The rows come from 4 hidden closed curves, with some noise, and rows from the same curve form a group. Each curve winds through 8 dimensions. The rows are also pushed far along 5 directions, which tell nothing about the answers.
Known rows, each followed by its group:
[-26  18  20  -3  -4  -4   8   2   0  13   5   4 -25  -8 -24   0 -12  17
  -8   2  -9  20  -4  13  13] => j690
[ 0  9 -7 -5 -4 -1 -3  0 -2  4  9  2 28 -5  7  3  0 -2 -1 12 -1 -1  7  2
 -3] => j985
[  0 -15 -19   2   0   4  -3  -2  -7   3  11 -10  14  18  19 -10   4  -6
   8  -2  14 -21  -3   0  -9] => j690
[-17  -6  22   5  12  -2  20   0 -11   3   2 -10 -15 -28 -13 -10  -8   6
   2  10 -18  40  11  -4   5] => j626
[ 21 -11 -13  16  11   5 -22 -10 -10 -19 -16  -2  -8  19  17  -3  26 -18
  -4  -3  15 -13  10 -14 -18] => j690
[ 11 -33   2  -2  10 -15  36   7 -24 -37  -1 -36 -12  13  -4 -24 -10 -15
 -34  42  -6  59 -21 -15  -2] => j410
[ -4   0   4 -15 -10  -8  15   5  13   5   6 -23   4 -19  -1 -18 -22  15
  -2  12 -16  22   3  -1  11] => j985
[ 26  13   5 -14 -10 -14 -10   3  20 -20  -6  -4   6   6  10   4  12 -13
  -4   2   6 -13  16 -17  30] => j626
[ 26  -4  14  13  -9 -11  -3   6  -8 -12 -15  -2   2  -4  19   2   6 -12
  14  -9   9 -20  14 -14   7] => j626
[-26  11  12  15   8  14  -7  -4 -22  32 -12  18 -14 -12 -12  13  -4  22
  11 -19 -10  -6  13  28 -41] => j690
[ -8   1 -17  30  -5   5 -19 -10 -14  -1  -5  11  -8  21   7   6  22 -17
 -13   2  11 -39   5  30 -10] => j410
[ -8  -6 -14 -19  -7   7  16  -1  23  26  21   0  38 -29  13  -4 -12  12
  26 -21 -12 -24  -4   2  29] => j626
[  3  14  -8   0 -11  -5 -14  -6  22  -6  15   3   3   7   8  -6   6  -2
  -3   2  17 -18  -9   2  32] => j985
[ 10  17  -1 -22 -15  -3  -2   4  30  -8   4   0   7 -10   0  -7 -10  10
 -16  -7  -4   0 -19  -6  46] => j410
[ 15 -20   7 -14  -4 -17  20  12   9 -11   5 -35   8  -7  14 -13  -8  -9
  10  20 -15  12  22 -16  17] => j985
[-20 -22 -25   0  13  14  11  -9  -3  22  15 -10  28  -6  12 -10  -4   7
  12   4  -8 -15   2  29 -24] => j985
[ 0 14  5 12  2  0 -9 -9  7 -9 -1 13 -8 -6 -1  4 14 -3 -9  3  3 -7  1 10
 24] => j985
[  9  10   5  15 -11  -1 -11   6  -1   1  -5  12  -8  -2   4  17   6  -5
   7  -7  -2 -10   3 -11  14] => j410
[  1  15  23  -3  -8  -2  -4  14   1   1  -6   4 -19 -17 -19   3 -18  14
   0  -2 -10  40  -5 -25   3] => j985
[  6  -9 -24  27   3   2 -12  -5 -22 -12  -4  -7  -9  27  13   6  24 -21
 -12  21   4  -4   5  -7 -19] => j410
[ 17  17  16   0 -12  -5 -24  10  22 -12  -7  18  -7   5   1  14  11 -15
   9 -19  14 -31  13 -12  33] => j410
[ -5 -19  15 -30  32  16  23  11   9  16   3  -4  32 -46  -9   4 -21  13
  27   6 -37  44  21  -5 -23] => j410
[-30  -7 -35  16   3   6   0 -28 -20   8   7  -1  -5  28 -12 -14  13  -7
 -22   7  21 -11 -12  28 -38] => j626
[ 27   9  -9 -15 -15 -10   0  -2  23 -17  -3   6  23   8  12   3   4  -6
 -10  -7  15 -29 -16   0  31] => j985
[ -9  11  -6  25   3  15 -26  -9  -9   8  -7  27 -19  14  -5  15  15   2
  -1 -15  14 -22 -10  14 -16] => j985
[-17 -15 -33   6  -3   3  12 -16 -15   0   4 -15   7   5  -4 -22   3  -9
 -29  12  -2   7  -8  11 -15] => j690
[-22  12  24  27  13  12 -22  -8  -9   9  -8  27 -33  -9 -26   5   2   4
  10  -8  13   8  11  17 -31] => j626
[  2   6   2  16  -8 -11  -6 -13  -4 -14   2  -2 -14   8   2 -12  13 -13
  -9   2  23  -9   0  -4  16] => j626
[ 17  12  24   4  -3 -17   4  -4  -5 -24  -6   1 -11  -2   0 -10  -2   2
 -10   4  20  16 -14 -11  19] => j410
[ -9 -15 -19  -6   8  12  14  -1   9   4   5  -4   1  -4  -5  -4  -7   8
 -12   6 -19   9 -20  17   2] => j690
[ -6  17  11  -9  -7  -6   1   0  10  -1  -5   4 -17  -6 -22   1  -5   6
 -14  -2  -5  17   0  -4  12] => j626
[-13  -3  -1  -7   0   7  22   5  -1  19  -4   2   1 -23 -15   5 -22  24
  -3  -1 -28  25 -16  11  -9] => j410
[  1 -13 -18   1   6   7   0   5   0 -10   7  -6  -2  15   2  -2   3  -9
 -11  13  -3  12 -16  -9   1] => j690
[-23  -8 -15   0  22  18   1  -3 -15  15  13  13  23   6  -5   8   1  -2
   1  11  -2   3  -3  26 -38] => j626
[-16  13   2   4  -2   5   0   0 -17  19  -1   4 -16  -2  -5   5  -3  21
  -1  -9 -10  13 -10  -3  -5] => j626
[ 30 -20  11 -11  10 -13  30   8   2 -20 -11 -23   3 -16  11  -1  -5  -1
   5  12 -21  29   1 -26  16] => j410
[  6  12   4   8  -2  -2 -12  -8  11  -2  -7   4 -13   0   4   0   7  10
  -1  -3   6 -13   2  12   4] => j690
[-23   8 -16   1   5  14 -13 -14   5  19   2   4 -12   5 -14  -6   0  16
  -4  -8   2   1  -3  15 -26] => j690
[ -3 -11 -27   5  24   3   1 -19 -22  -5   9 -12  11  25  17  -3  32 -16
  -7  21   5   2  11  -5 -19] => j626
[  1   4  19  12  17  14 -14   1  -1  18  -7  21  13 -26  11  18   8   5
  36 -17  -7 -23  30  12 -14] => j985
[  9 -11 -10  -1  10  -5   7  -5  -1 -18  -2 -19   5   7  14  -6  18 -16
 -16  24 -11   2  16   7  12] => j985
[ 18  -1  -8   6  -7  -9   0   8 -11 -22  -1 -10   7  12  15   1   6 -14
 -22  24  -3  11  -8 -13  12] => j410
[ 21   0 -21   7  16   6 -26  -7  -4   3   5   8  40  17  40  24  36 -21
  31   6  11 -46  38  -4 -21] => j410
[ 17  20 -12   4 -17 -15 -21  -5   3 -19   0 -16 -14  32  24  -7  21  -5
 -22  13  12 -15   1 -14  29] => j690
[-23   7 -12   4 -20   5  15   0  -4  16  -4   0 -23  -9 -24  -9 -27  30
 -30  -7 -18  23 -42  16   0] => j985
[ -5   2 -34  -4 -16  16 -27   0  32  15  22   5  31   4  19  -8  -4   2
  10 -13  11 -48  -9  15  12] => j410
[ 14 -23  -6 -22  23   7   4   0  15   3  -5  -7  33  -6  10   3   3  -8
  26  -2  -6 -13  30   4 -31] => j626
[ 12  -2   3 -16   8   3   2   2  30   2  13   1  35 -25  21   3   4   0
  25  -2 -10 -21  16   6  34] => j985
[  1  -7 -16 -13   2   8  -5   4  12  12  -1  -6  14   7   5   3  -5   5
   9   1  -9 -11  10   8 -27] => j985
[ 10  20   0  14 -12  -1 -15  -2  -1  -1 -15  10 -10  -3   0   9   3   7
  -9  -4  -1  -6  -2   1  -1] => j690
[ -7   5  19 -13 -11  -9  21  13  -8   1  -1   1 -12 -13 -26  -1 -23   7
 -10  -2 -10  40 -18 -22   9] => j985
[ 20  -4 -33   0 -11  -9  -7  -8   2 -16  10 -20  13  31  30  -9  18 -14
 -11  15  15 -21  -7 -15  16] => j410
[-10   2   4  19 -25  -5   6   6  -8  -6   4  -7 -30  -6 -11 -17 -17   4
 -20   1  -1  21 -30 -10  29] => j626
[  2  25  39  -3  -9 -10   5   4   6 -14 -24  13 -42 -23 -36   2 -11  12
 -24 -12  -9  37 -11 -12  30] => j410
[-16  14   1  13   0   4 -13  -2 -28   8  -8  19 -14  19 -20  15   7  -4
 -11  -1   8   6   1   1 -33] => j985
[ 15 -17   3  18  -4  -5  -4   9 -16 -16  -1 -14  -1   2  17  -8   2 -19
   5  13   3   5  11 -20   0] => j626
[ 18  -5   9   3  14  -9 -11   5 -16 -19 -10 -10   6  13  10   7  20 -28
   5  25   3  10  43 -20 -22] => j626
[ -7 -18 -52  21  -1   7  -4  -8 -30  -9  10 -26   5  30  20 -16  15 -14
 -36  37  -8  14 -16  -4 -18] => j690
[-10  17  -1  14 -12 -12  -4  -4 -11 -12  -3   0 -37  32 -13   1  10  -2
 -37  15   8   3 -18  14  16] => j690
[ -2  12   2 -27 -15  -4   7  12  18  16   5  -8   7  -6   3   0 -18  20
   3 -11 -16  -5  -4  -1  24] => j690
[  6  -2   0  -7   5   2  -2  -6   3  -3  -6  -9   9 -12   7 -10   8  -7
   3  -3  -5   1  23 -11   1] => j690
[-13  10  11  -5  -6   4  10   9  -3   8  -8  18  -9 -16 -32  13 -15   6
 -12 -10 -14  24 -13  -4  -1] => j626
[  1 -12 -35   6  -1  -8   9 -15 -15 -39  -5 -32 -27  38  -4 -29  16 -17
 -71  40  -2  34 -29  -2   9] => j410
[ 51   8  43   7   8 -14 -25  12  10 -30 -27  10 -12  -2  15  20  17 -17
  30  -5  15  -7  37 -35   3] => j690

New rows, each followed by its group:
[  2   7  -8  -4   7  -2   9 -12   0  -3  -3   2   1   1  -1   4  10   7
 -15   5  -7   4 -10   9  11] => j410
[ -2 -34  -1 -10  19   9  23   1 -13  10  -8 -19  19 -24   5 -13 -11   1
  18  -6 -21  16  21  -4 -36] => j690
[ -4  10 -11   3 -16 -13  -2  -6   2  -3  -2 -13 -13  21   2  -7   7  -3
 -22   8   3 -18   3  17  10] => j985
[-22  -8 -15 -11   9  15   2   3   5  17  28   2  33 -10  -1  -8 -17   7
   8  12  -4  13 -10  12 -14] => j410
[ -4   7  -9 -24 -24 -10  18   5  29  -1   3 -13 -16   4 -16  -8 -18  14
 -28  -4 -12   4 -31   4  45] => j985
[ -4   6  16  21  16  18 -22   0 -16   7 -19  30 -22  -7 -15  20   9   1
  13 -21   3   5   8  -5 -33] => j690
[ -7   9   1   7   0  -4   9 -11  -4 -13 -11   7 -23   1 -27  -3   1   0
 -36  10   1  22 -20  15   1] => j985
[ 10  26  41  12   7 -12 -11  -4 -14 -10 -18  14 -34  -9 -12  14  18  -1
   6  -6   3  22  24 -29  11] => j626
[ 22  -2 -12  25 -14 -15  -3 -10 -15 -32  -6 -10 -14  19  18  -8  25 -25
 -25   8  16 -10 -12 -21  34] => j626
[-14  20  26   9 -17  -7  -1   6  -7   2 -11   9 -29 -15 -27   1  -7   1
 -15  -8  -9  15   7  -3  18] => j410
[  0   1  -1 -31  -8  -6  19   3  32  11   8 -13  24 -18   7  -6 -11  12
   5  -4 -19 -16   9  16  33] => j985
[ 13  -3 -20  -3   7   1  -7 -10  15 -13   7  -1  25   9  18   1  19 -16
  -6  13   6 -24   6  13  14] => j985
[  5 -11  -8  -2  -2  -2   2   5   9 -17  22 -16  15   0  12 -22  -7 -10
  -7  19   7  15 -16 -13  25] => j410
[  5  -6   8   5  -3  -1   5  10   9  -7   5  -2 -14  -9  -1   3  -4  -4
   6   0 -10   9  -6 -14  32] => j985
[ -9 -24 -21  -5  21   4  19  -3 -10  -2  15 -23  15  -1   6  -9   9 -13
  -7  31 -23  30  11  -8  -5] => j410
[ 22 -28 -11   3  21   9  -6   5   0  -7   9  -7  34   3  37   5  16 -20
  28   8   1 -22  18  -5  -5] => j690
[ 20   9   7  -5 -12  -9  -3   8  22 -21   0  -3 -17  -1   9  -1   5  -1
 -12  -5  -6   1 -16 -23  65] => j985
[ -7 -10 -31 -16 -14   2  20  -2  12   8   8 -10  23  -1   3 -10 -13   6
 -17  -4 -10 -14 -27  15  14] => j626
[-16   8  -7   3  -1  12  -5   3  12  17   9  21   6  -8 -12  18  -2   3
   5  -3 -11 -10  -4  17   4] => j985
[  6  -3  -7  10 -12 -10   7  -4  -8 -13  -6  -3  -1   9  -4  -4   1 -12
 -18   7   8  -3  -9   3  -2] => j690
[ -4  -1 -26   4 -15   0 -11  -3  10 -11   8  -4 -14  36  -1  -8   8 -13
 -24   2  17 -20 -22   5  17] => j410
[  1  -6  19  -4   1  -7  18  13   5 -13  -6  -3 -29  -4 -26   1 -18   3
 -11   8 -10  40 -19 -10  11] => j690
[-13  -3  18 -15  19  23   8   7  24  31  -5  22  11 -43 -19  17 -23  28
  36 -27 -23   2   7  23 -22] => j690
[-22  21  13  -3   0   6  -6   0   2  26  -5  19  -5 -13 -14  16   0  13
   8 -17 -13 -15  20  24  -5] => j985
[  4 -23 -12 -12   6   5  13   4  10  -9   5 -20  -4  -4   0 -17 -11   3
  -6   5 -11  27 -18 -18   8] => j690
[ -6  14   1  35  -5  13 -40  -5  -6   3  -7  30 -16   7  -4  10  14  -9
   4 -12  21 -29   8  14 -19] => j410
[ 18  -4  19   8   9  -3  -6   2 -17  -5 -19   0 -12   0   7   8   7  -2
  20 -10   5   4  18 -22 -23] => j626
[-18   0 -21   4   9  18 -14   2 -17  19   5   1   9   8   0   5   0   7
  -1  10 -12  12   5   4 -43] => j985
[ -1   9   8 -18 -11 -12   5  -1  18  -2   0  -7 -10   5  -6  -6  -4   5
  -4  -9   5  -9   1   2  25] => j985
[-13  11  26   5   9   0   3   1 -11   8 -15  10 -22 -16 -19  11   3   4
  -1  -3 -17  13  24  11  -7] => j985
[ -1   7 -24   5  -8   9 -14  -4  -2  16   5  -2  16   7  28   0   8  10
   3  -9  -2 -36  -3  12   2] => j690
[ -4  27  35 -12 -10  -9   4   4   4  -1  -5   6 -20 -25 -17  -6 -15  21
 -10 -14  -6  30  -8 -18  36] => j985
[ 20   3   6  10  14  -1 -12 -10  -6 -16 -25  14   5   8   1  16  22 -15
  -2   2  12 -16  22  13 -32] => j985
[  2   5  16  14  -2 -12  -1   0 -13 -20   7   3 -16   8  -5  -7   2 -11
  -9  13  21  19 -14 -14  17] => j410
[  2 -10  -5   1  13  10   1  -1   3   8 -10  -2   6 -14  -1   5  -4   9
   9   5 -16   6  12  12 -33] => j690
[  6 -19   2 -25  -3 -10  32  16  -4  -9   7 -25  13  -7  -3 -12 -20  -5
  -6  16 -18  41  -8 -31  12] => j985
[-14  20  -5  12  -4   0 -16  -5  -6   4   1  16 -15  29  -8  15  14  -2
 -15   3  12 -23  -3  26  -5] => j690
[  6  -3   2 -14   2  -4   6   7  14  -7   8  -8  13 -12   6  -2   4 -10
   3   6 -15   7  13 -15  34] => j410
[-18 -16 -11 -13  23  14  12  -8  -1  22  -5  -7  21 -14  -8  -4 -10  13
   8   6 -16   9  20  32 -60] => j985
[ 31  -3   7   2   7  -4 -15  10   9 -22  -8   7   3  19  12  20  16 -21
  11   5  11 -18  13  -9  -1] => j690
[ 18   1 -10 -19 -10  -4   4   7  15   3  10 -14  18   2  31  -3  -3  15
  10 -11  -5 -18 -15 -15  34] => j626
[ 15  13   5  -1 -19 -20   6  -5   7 -23 -16 -15 -22   4  -3 -14  -3   5
 -33   9   2  10 -12  -1  24] => j985
[ 10  10   7  -3 -19  -8   1   5   8  -2  -5  12  -3   4  -1   7  -5   2
   1 -21  12 -21 -19  -6  22] => j985
[ -6 -19 -10 -18  21   9  18  -2  14   9  10 -13  31 -18   7  -4  -2   0
   9  13 -24   3  20  20  -3] => j985
[  8   1   7 -18   9   7   2   9  21   7  15  17  39 -16  11  12 -10   6
  25  -6   1 -18  -6  13  13] => j410
[  5 -12  -4  -9  14  -4  -2  -6   0  -6  -2 -14   8  18  11  -4  15 -16
  10   7   9 -16  30   5 -19] => j985
[-12  16 -11   4 -28  -5 -10  -2  12   0  15   3 -15  11  -9 -14  -9   5
 -15  -9  19  -6 -32  -8  31] => j626
[ 18 -11  21 -35   5  -3  17  17  27  -4  -7 -13  20 -30   1  -4 -18   2
  16  -7 -21  12  21 -13  17] => j410
[-24  -2  -6 -11   0  14  12  -1  20  22  12  -2  -7 -28 -15  -9 -19  25
   3 -12 -21  16 -16   8  15] => j626
[ 12 -22 -11 -23  16   0   9   4  12  -8   3 -22  19   9  17  -4  10 -15
   8  12 -12  -6  24  -3  -1] => j985
[ 28  -8  -1   7  20   2 -19   4 -10  -8  -5   9  49   3  29  26  25 -32
  29  18   4 -25  50  -3 -36] => j985
[-13   7   9 -14  16   6   4  -5   3  11  10   9   1  -2  -9   2  -4  18
  10  -7   4  11  -8   5  -7] => j626
[-15  -6 -12   8   9   6  11  -5 -27   4   1 -10 -20  11  -4  -7  -1  14
 -21  11 -11  31 -25   0 -12] => j626
[ -1 -33   5   9  27   9  17   1 -12 -10  -5 -12 -13  -9  -5  -7  -2  -6
   2  14 -13  35   0  -3 -20] => j690
[-20  -6 -18  -6   6   6   7  -9   6  17  23 -11  24  -9  13 -12   1   5
   8   6  -7 -11   7  18   6] => j626
[ 14 -17   6 -33  -6 -18  30  11  23 -17   3 -37  -4  -4   1 -21 -15  -1
  -8  10 -17  23   0 -20  39] => j985
[ 12 -15  -4   2   7  -5  11  -1 -14 -18 -12  -4   0  12  -5   0   2 -13
 -13   9   7  11  -8  -6 -21] => j985
[ -5  -2  14  32   6   1  -8  -5 -36   0 -22  10 -26   3  -9   5   7  -6
   0  -4   8   2  13   7 -44] => j626
[-10   9   3 -19  -7  -2  19  -2  28   5  12   1   5 -25 -15  -8 -16  16
 -11  -2 -14  12 -21  12  42] => j985
[  1 -11  -8  -3  -5  -1  18  -2  -2   4   0  -2  14 -11   2  -3  -4  -3
   1  -8  -5  -6  -7  -1   8] => j626
[ 26   5  -4  -9  -2  -4  -9  -4  14  -9  -9  -6  20   0  23  -3   3   4
   3  -2   6 -20   9   3  -3] => j985
[ 16  12   0  22  -6  -1 -23  -2 -17 -10 -23  16  -4  10  -1  17  17 -17
  -7   0  10  -8  14  -9 -26] => j690
[ -1  12 -21  21   3   7 -27 -15 -17 -13  -4   2 -19  30   8  -6  25  -4
 -32  10  13  -2 -12   2  -6] => j985
[ -8 -19   9   5   6   8  17   8  -8   9 -14  -8  -7 -28 -13  -6 -22  11
   1   1 -25  27   4   9 -29] => j410
